The same things were measured in two ways. Each way mixes the same 11 hidden numbers, adds some noise and spreads widely along 6 directions of its own, which tell nothing about the thing.
In the rows, zero is written as 128.
Some things both ways: the first way, then the second way.
[131 165 114 115 104  85  87 134 117 138  80  49 121 150 107  68 108 108]
[103 116 107 180 177 151 149 113 152  94  93 101  73 145 136 123  78 112
 140  82 147]

[167 169  46 106 171 126 125 135 122 124  92  88 127 137 177  87 116 109]
[112 128 157  76 130 172 113 106 111  79 138 153 141 153 114 168 165 115
 177 133 138]

[120 140 111 102 145 132 134 125 114 118 116 114 130 172 127  44 143 168]
[ 86  84 149  93 152 108 140 143 136 149 129 134  90 155 136 128 113 114
 170 150 162]

[127 160 113 195 183 169 125 144 107 174 203 145  43 162  51 116 101 150]
[117  96  85  86  86 133 139 144 145  98 170 163 170 118 148 107 142  57
  91 149 116]

[202 183  60 125 148 168 126 128 119 157 154 138  98 142 108  96 119 201]
[ 78  91 122 114 162 175 126 104 103 126 121 152 175 155 123 135 165 157
 126 116 126]

[140 120 109 159 189 181 123 192 112 119 153 138 122 128 121 113 100 180]
[129 126 121 100 144 155 117 121 104 126 125 133 154 148 127 148 129 121
 149 126 122]

[ 95 169 177 141  21  87  86 138 100 106  83  68 151 112 116  95 135  58]
[116 110 139  92 108 136 137 109 159 125 136 146 129 144 153 133 171 113
 164 122 125]

[140 140 117 100 194 121 104 139 119 146 119  45 131 117 169  53 112  82]
[163 122 153  94  53 113 133 112 136 107 143 111  83 112 116 112 110 132
 146 104 113]

[157 190 107  64 115  67 115 118 190 208 101  29  80 132 112  91 106 175]
[ 78 101 157 113 159 135 123  86 110 126 111 170 114 165 141 119 160 183
 161 114 151]

[ 94 134 116  75 164  89 116  76 105 114  93 106 120 120 153  86 128 115]
[110 123 110 147 148 134 154 116  97  89 129 163 124 124 134 127  96 110
 114 116 113]

[136 195 169 129 110 159  65 131 120 138  92 133 125  72 196 146 111 103]
[145 168 102 123 132 135 104 150 109 122 111 114 151 107 129 127 102 133
  99 154 125]

[129 145 106 158 173 188  64 203 130 168 104  79 121 132 186  87 119 114]
[187 155 147  96 108 121  99 132 115 123 147 112 148 128 136 144 103 107
 143 120 124]

[115 136  95 175 189 194  97  93  77 140 129 106 114 134 116  49 129 137]
[ 84 121 120 103 127 132 156 107 116 136 134 186 125 120 137 131  90  89
 135  99 147]

[126 149 140 140 131 121 174 152 126 160 181 127  56 136  64 135  90 159]
[116 159 125 138 137 136 100 116 100  62 149 122 135  85 157 151 105 126
  63 151  54]

[153 148 130 129 166 154 146 137 104 106 161 125 116 134  84  72 126 131]
[ 93 143 135 168 168 155 168 123 140 102  98 168 109  72 119 139 116 114
 118 114  97]

[ 92 116  81 147 148 148 101 122  21  84 128 144 138 182 162  60 139  73]
[137 150 124 111 124 168 127 120 108 110 124 123 157 127 105 164 132 114
 144 117 131]

[143 195 153 195  97 201  40 174 104 165 155  79 119 155 102  91 101 142]
[119  99  94 107 126 139 139 123 146 135 125 151 132 114 150 103 113 114
 100 103 143]

[131 139 109 120  88 180 107 152  37  39 150 170 211 129 179  78 206 110]
[149 103 150 108 140 138 120 104 144  73 112 176 157  97 151 152 174 154
  54 132 101]

[ 89 134 117 109 150 124  84 116 110 126 100 134 154 129 149  98 148 120]
[132  84 130 100 119 103 145 149 139 140 117 130 115 140 134 114  99  91
 121 144 160]

[163 208 149 121  93 154  99 169 159 174 165  61 105 100 111 131 127 163]
[169  76 135  82  99  58 107 151 132  88 139 125 109 156 144 109  83 112
  85 140 122]

[101 159 145 115 110 123 110 141  62 116 153  99 106 215 101  55 124 136]
[131 168 119 134 182 176  93 100 102 129  72 154 150 117 134 132 145 183
 128 120 116]

[115 157 119 143 140 200 122 147  96  75 163 151 152 117 142 103 196 130]
[112 111 114 189 148 147 176 141 141 104  92 143  99 134 104  87 129 131
 148  97 178]

[125 146 135 137 140 108  79 160 155 186  89  96 144  88 128 162  40 116]
[123 133 155  95 146 175 154 109 117 156 105 136 124  83 113 163 115 121
 146 116 155]

[138 172 148 106 115 106 121 160 160 182 125  71  83  91 139 149  86 148]
[150 141 126 146 162 163 126 125  94 128 103 107 134 160 110 138 125 155
 169 107 171]

[170 209 154  95  91  88  92 101 103 140  77  53  98 133 129  49 110  96]
[136 125 108  89 119 128  96 134 144 149 119 106 144 166 129 118 131 129
 170 125 100]

[113  83 144  96 134 147 163 167  44  63 144 166 142 114 195  69 187 145]
[172 150 129 142 150 119  92 125 123  89 121  85 129 148 140 155 120 181
 102 110 115]

[159 158 180 142 122 148  54 158 102 163 114  57 123  97 138  76  69 129]
[107 104  83 152 137 158 178  99 151 127 148 123 109 101 144 109  91 153
 103  33 109]

Other things, the second way, with their names:
(630): [106 128 145 114 112 123 124 133 110 126 125 126 140 130 115 134 133 138
 126 142 103]
(448): [ 95 164 158 122  86 149  89 119  82 101 143  76 142 161  86 155 133 173
 162 113 105]
(1046): [ 47 129 126 138 133 162 141 117 134 129 111 128 133 128 137 126 165 128
 142 147 127]
(952): [ 88 137 130 143 151 129 125 148 148  93  86 108  80 135 112 131 101 151
 126 126 170]
(831): [ 88 110 106 142 116 121 147 127 146 137 104 101  65  89 137  79  76 138
  96 124 133]
(934): [108  94 121  99 106 158 161 122 106 120 140 157 136  98 122 114 141 101
 117 143 137]
(620): [148 116 131 179 140 119 173 160 138 138 113 111 124 117 118 118  95 106
 141 107 109]
(667): [125 138 123 134 150 121 112 152  96 117  97 126 136 193 111 132 126 108
 193 162 142]
(534): [166 152 116 137 133 113  96 123 100 139  96 111 159 134 127 129  93 158
 111 115  67]
(1056): [190 102 112 128 127 100 149 178 139 152 123  83 139 142 153 130  70  18
 135 166 137]
(279): [129 121 143  51  67 108 103 117 127 137 183 118 139 144 155 136 113  85
 141 136 118]
(245): [ 64 133 129 112 149 146 121 120 135 146  90 133  84 112 118 110 120 172
 145 134 133]
(558): [165 135 180 103 160  87  78 122  81 145  80 119 135 156 142 151 112 168
 127 172 132]
(874): [170 120 130 128 156 111 122 140 129 119  81 167 153 160 116 124 116 114
 143 113 142]
(211): [118 165 137  58  84 156 105 116 111 124 118 175 134  83 111 131 148 121
 146 161 119]
(96): [151  97  97 113 124 126 129 140 116 131 130 109 145 164 130 117 101 114
 131 114 138]
(878): [118  75 111  94 111 128 146 126 110 129 137 160 164 150 120 120 122  86
 140 122  95]
(808): [126 131  99 185 163 147 150 119 152 132  86 108  94  99 151  96  89 137
 104  91 136]
(1019): [ 95 129 153 193 216 179 181 108 109 123  64 140 107 128  87 161  98 142
 172  69 147]
(90): [175  80 170  78 102  91 132 143 137 108 141 117 107 157 121 140 112 101
 143 133 162]
(776): [131 102 137  89  98 118 121 129 102 127 116 133 133 147  98 120 132 160
 138 129 130]
(355): [113 134 138 130 140 168 158 121 109 112 144 110 112  97 119 155  99 105
 140 116 131]
(838): [ 63  62 164 103  87 143 177  95 157 123 121 146  69 135 109 111 167 143
 168 109 147]
(381): [149 129 118 129  94 141 110 114 138 118 120  98 136 117 137 110 122 142
 113 106  97]
(556): [118 105 129 105 100 156 154 117 134 134 128 144 120  97 127 113 149 114
 130 128 134]
(791): [141 133 137 133 121 149 114 108 134 121 144  78  95 124 150 117 134 168
 153 112 104]
(682): [145 126 187  77  90 104 110 141 142  99 159 136 156 134 125 166 154 103
 138 145  93]
(631): [120 114 108  81 137 158 122 114 145 116 148 117 116 121 154 138 133 141
 105 117 155]
(709): [ 76 178 135 139 168 149 102 103 126 110  96 136  79  76 165 125 108 152
 102 148 126]
(247): [105  94 134 100 103  95 115 135 161 114 118  99  73 134 122 105 103 172
 106 116 127]
(736): [ 86 135 153 111 134 107 122 145  91  87 124 132  93 122 114 151  92 116
 119 183 127]
(479): [191 136 100 122  91 150 117 127 140  94 149 110 187 115 144 129 155 123
  89 106  88]
(20): [ 79 100 107 110 140 132 138 128 131 118 119 166 127 155 130 115 142 123
 136 128 147]
(869): [108 136 133 115 145 125  99 103 137 112  92 177 160 121 156 134 160 156
  87 135 107]
(767): [ 97 140  77 139 147 164 147 144 151 150  87 141 117 127 105  96 125 127
 179 110 139]
(103): [136 148 151 127  74 131 136 134 131 112 157  82  90 113 127 124 127 128
 145 135 140]
(544): [113  98  88 124 126 135 160 106 148 119 122 149 115 119 163 107  92  82
  95  94 167]
(598): [131 165 149 178 133 113 137 139  79 115  85 110 121 113 119 135  89 137
 103 158 143]
(45): [109 104 171 110 146 126 140 140 166 116 123 121  84 117 120 149 132 135
 145 136 123]
(648): [106  94 145  96 126 102 131 127 124 129 128 125 117 138 136 133 102 114
 117 140 125]
(807): [ 75 162 136 116 104 143  89 107 132  91  98 137  98 115 140 112 180 190
 125 161 123]
(912): [125 137 135 126  88 143 154 115 122 133 145 117  98  87 134 112 124 127
 142 132 118]
(136): [151 108 143  68  85 152 114 137 104 151 138 131 193 143 116 133 195 127
 156 174 110]
(382): [123 139 127  90  98 147 103 139 113 109 140 116 168 163 112 147 166 120
 167 155 116]
(11): [132 141 119 154 128 149 155 127 133 107 127 164 132 101 132 106 154 148
 122 107 150]
(789): [134 152 151 121 164 129  93 131 113 105 115 115 148 102 153 163 116 127
  79 175  94]
(139): [161 120 149 145 161 141 154 139  85 166  87 140 181 122 100 145 117 107
 151 135 106]
(663): [ 98 136 114  98  84 179 147 112  97  92 154 136 122 145 107 135 141  85
 182 120 159]
(856): [100  54 158  89 120 107 150 127 131 122 126 141 116 163 130 140 111  78
 135 134 156]
(269): [130 134 161  57  87 128 111 148 137 113 139  72  80 150  97 163 109 129
 174 144 196]
(124): [147 160 129 158 163 132 120 135 112 130 118 116 117  93 146 121  89 132
 116 132 113]
(86): [115 105 160 154 160  92 150 129 128 117  85 113  67 139 126 125  77 142
 123 124 174]
(866): [113 135 189 129 116 102 128 128 140 118  96 144 103 109 109 129 130 143
 140 138 113]
(255): [162 117 145 106 145 147 129 118 125 129 123 141 134 137 131 137 143 140
 149 110 166]
(138): [ 74  82 130 178 174 135 169 111 109 114 114 112  71 140 129 110  86 142
 132 102 135]
(144): [137 114 117 131 125 114 141 147 113 132 117  98 105 138 123 107  84 116
 139 140 144]
(823): [127 109 121 163 142 141 172 124 131 105  92 118  98 104 121 129  79  96
 100 104 139]
(52): [116 146 169  53 130 115  59 137 125 124  79 160 127 158 100 143 151 157
 181 170 134]
(680): [134 108 166 108 102 146 151 132 105 149 140 119 131  87  98 121 132 140
 141 130 112]
(42): [133 125 149  89 126 104 103 131 111 144 119 131 135 124 145 138 108 119
 112 162 108]
(415): [107  66 119 116 170 131 180 135 174 119 106 158 103 116 157 135 113  71
 105 134 162]
(569): [169 126 102 128 143 169 137 116 113 154  95 102 137 133 130 113 132 153
 155 110 161]
(329): [157 183 123 170 153 168  91 139  84  88 110  99 155 135  92 132 161 213
 145 124 103]
(172): [141 100 151  42  76 119 107 145 121 143 169 110 156 165 127 150 149  97
 170 162 109]
(196): [117 117 132 133 110 140 141 137 149 117 145  77  87 147 135 122 135 110
 176 131 139]
(256): [139 124  81 210 163 156 144 114 123 133 130  68 145 171 154 110 126 156
 140  75 104]
(925): [135 118 139 134 128 110 124 145  84 141 109 117 155 181  79 127 112 162
 161 112 120]
(374): [124 125 121 138 166 133 120 139 125 131  94 100 124 144 131 131 105 149
 119 127 142]
(747): [ 91 136 146 152 120 172 157 110 128  92 107 131  84  95 108 124 160 170
 137 113 147]
(39): [ 99  78  98  92 121 152 166 108 148 136 131 187 138 119 137 108 143 105
 127  96 129]
(427): [131 102 140  71 105 140 132 144 152 130 125  99  86 138 108 128 128 138
 157 130 186]
(72): [117  94 104 187 152 155 195 123 105 123 140 108 131 153 119 118  92  98
 142  73 177]
(212): [120 106 120 135 108 142 165 124 146  99 140  99  90 136 126 123 125 125
 141 100 155]
(380): [150  92 113 118 137 150 141 122 156  76 144 148 126 127 154 134 153 102
 112 112 145]
(958): [124 129 143 126 152 133 112 129 127 110 113 129 133 129 144 139 150 159
 108 145 133]
(886): [ 83  67 124 111 121 173 176 114 151  83 144 132 107 130 118 143 160  97
 131 110 137]
(545): [ 98 121 145  85 116 116 107 128 105 134  96 166 123 146 102 113 128 148
 161 142 123]
(486): [130 157 109 105  87  98  91 161 128 110 108 116  95 122 116  86  98 132
 131 168 118]
(32): [119 100 160 100 150 121 129 154  83 134 112 116 129 159  97 148 107 121
 153 168 151]
(405): [ 93 138 145  99 139 143 110 107 134  95 104 174 114  90 138 140 152 162
  97 141 121]
(897): [119  96  74 109  93 143 156 137 153 114 159 130 113 147 126  92 126 104
 158  98 135]
(938): [129 125 131 120  96 142 147 127 137  93 151 117 113 111 119 130 126 105
 142 107 116]
(522): [120  92 102 130 140 165 170 132 131 110 132 108 114 122 124 129  95  97
 110  97 171]
(686): [165 115 152  86 115  81 102 144 139 152 109 131 127 119 145 122  86  95
 112 150 112]
(633): [134 114 122 115 180 149 161 190 160 149  75 124 121 158 101 158 114  39
 198 163 212]
(827): [137 142 161  54 102 128  97 126 100 160 125 168 181 150 111 145 167 121
 187 156 120]
(788): [141  88 140  46 111 112 113 138 132 107 146 170 168 185 110 153 154 112
 160 118 160]
(652): [122 137 149 135 114 119 136 123 122 155 125 109 138 109 129 127 137 170
 123 131  89]
(790): [125 159 122 161 164 149 134 145 128  88 109 117 107 120 114 142 102 131
 128 118 161]
(1030): [106 103 186 140 137 134 148 107 101 112 133 106 130 151 117 174 127  98
 149 130 100]
(209): [155 151 101 134 167 162 114 126 120 140 125 109 157 111 132 144  91 121
 129  97  66]
(684): [157 115 126  69  94 123  96 120 117 136 155  77 130 176 152 133 108 112
 151 125 174]
(473): [153 190 196 104 130 119  78 144  62 130 114  79 177 126 118 202 130 152
 116 203 113]
(700): [116  92 147 132 146 150 174 126  90 118 145  90  85 150  93 143 100 146
 172 108 166]
(715): [130 124 128 134 100 152 130 104  95 121 135 118 149 117 127 116 148 141
 133 121  92]
(343): [ 92 147  95 109 135 175 135 136 130 140 119 129 128  88 117 131 116 126
 127 129 118]

Some of these things the first way, each followed by its name:
[107 125 120 143 157 167 172 112  75  86 159 182 173 107 105 107 164 136]  (556)
[ 51 123  93 159  68 113 119 136  59 133 147 115  93 189  86 120 130  69]  (448)
[132 164 102  86  85  63 132  78 120 109  99  83 180  99 103 100 135  85]  (838)
[138 166 138 148  48 136 136 144 139 153 138 149 109  44 162 191 115 113]  (473)
[120 144 125 157 150 156  52 216 140 137 134 103 114 150 142 125  83 134]  (952)
[122 140 119 135 162 172  87 212 134 151 141  93 136 145 169 100 121 153]  (255)
[178 193 131  85 130 110 138  92 134 162 112 100 109  74 143 106 114 127]  (405)
[141 191 149 131 126 130  53 164 181 176  89  67 110  85 149 148  75 104]  (827)
[206 211 160  84 117 159 176 172 160 143 170 121  70  60 171 160 125 160]  (329)
[110 113 110 123 190 139  82 187 161 128 118 112 150 120 135 111 125 122]  (866)
[ 53 115 124 169 141 125  45 120  73 139  98 105 144 147 125  87 118  99]  (544)
[127 154 136 150 101 159 134 125  70 109 136 133 148 101 118  93 165 115]  (381)
[127 186 122 160  94 167  93 159  90  58 151  83 120 184 123  57 147 117]  (667)
[121 165 149 165  51 152 156 124  62  88 179 141 147 154  44  76 162 146]  (415)
[140 156 117 137 169 190  81 151 121 136 113 114 157 125 144  68 155 145]  (686)
[115 110 103 119 148 169 138 132  90  83 138 140 178 113 153  65 192 163]  (86)
[160 186 134 131 143 145  90 146 116 153 146  72  98 197  95  44  83 161]  (245)
[159 196 120 107 130  93 100  97 151 169 119  77  93 106  69 128  82 130]  (878)
[156 135 114 128 194 146 132 158  89 133 166 110 115 157 141  53 111 173]  (569)
[161 174 173 152 119 168 175 127 144 116 149 115 150  14 123 140 128 137]  (912)
[144 173 153 155  90 162 150 171  92 121 180 104 133 130 112 111 113 134]  (427)
[118 185 170 132  73 136 173  97  93 120 175 121 106 111  74 113 148 135]  (144)
[141 141 143 100 167 131  98 148 160 140 102 123 131  68 141 118 128 128]  (620)
[133 101 129 186 193 199 169 211 139 121 185 146 128  65 146 131 129 156]  (103)
[219 172 102 120 182 158 149 148 175 149 102 126 121  29 164 131 104 163]  (172)
[143 201 167 134  59 146 123  68  78 107 118 117 156  73  91 105 145 111]  (39)
[131 137 132 152 166 198 142 113  73  79 155 171 179 109 112  72 162 169]  (831)
[186 149 133  82 155 140 213 135 128 115 122 115 136  64 168  70 164 175]  (791)
[105 149 141 104  81  92 147 135 154 130 135  97 143 113  56 141 113 177]  (138)
[ 86 185 175 134 104 120 122  98 103 134 115 115 128  98 111 155  95  70]  (211)
[112 118  86 133 151 155 183  82  34  98 159 187 140 135 113  83 163 141]  (522)
[122 196 206 153  60 128  93 123 104 137 105 125 124  86 103 159  65  91]  (343)
[177 199 107  74 147 161 141 103 114  97  86 128 149  96 177  83 176 128]  (52)
[113 125 117  97 125 131 141 132  75 104 137 155 128 155 161  66 175 142]  (958)
[128 127 128  66 150 115 145 103  84 113 110 143 154 116 144  71 165 140]  (247)
[160 135 105 160 165 169 157 175 110 146 154 115 117  90 164 121  96 133]  (269)
[132 129  74 132 169 153 122 115  74 144  86 110 133 119 209  43 160 136]  (684)
[129 124  76 105 228 166 134 155 134 162 160 148 134 159 130  96 124 162]  (680)
[144 184 137 123  84 109  84 164 154 174 103  99 106 123 136 136  86 130]  (789)
[114 178 131  97 106  94 148  99 138 129 130 112 105 111 116 139 107 123]  (736)
[153 180 133 156  99 165  72 162 135 133 141 106 128 109 127 126 107 122]  (630)
[212 194 154 154 183 207 166 124  99  98 166 137 101  83  98  71 124 176]  (767)
[108 147 131  85 153  95 153  82 127 150  68 125 124 102 147  90 135 142]  (709)
[115 181 167 146  71 117 138 107 120 125 108 127 125  79 101 122 151 106]  (1056)
[ 84 103 190 109 112  88 105 161 139 131 123 138 128  87 117 140 107 125]  (652)
[ 98 144 201 145 108 142 124 147  83  71 131 133 148  88 119 124 120 105]  (897)
[104 161 108 190 132 123 176 118  95 147 188  86  63 130  49 137  76 104]  (663)
[ 93 120 104  88 177 105  76 137 125 125 106 143 149 148 127 114 115 120]  (139)
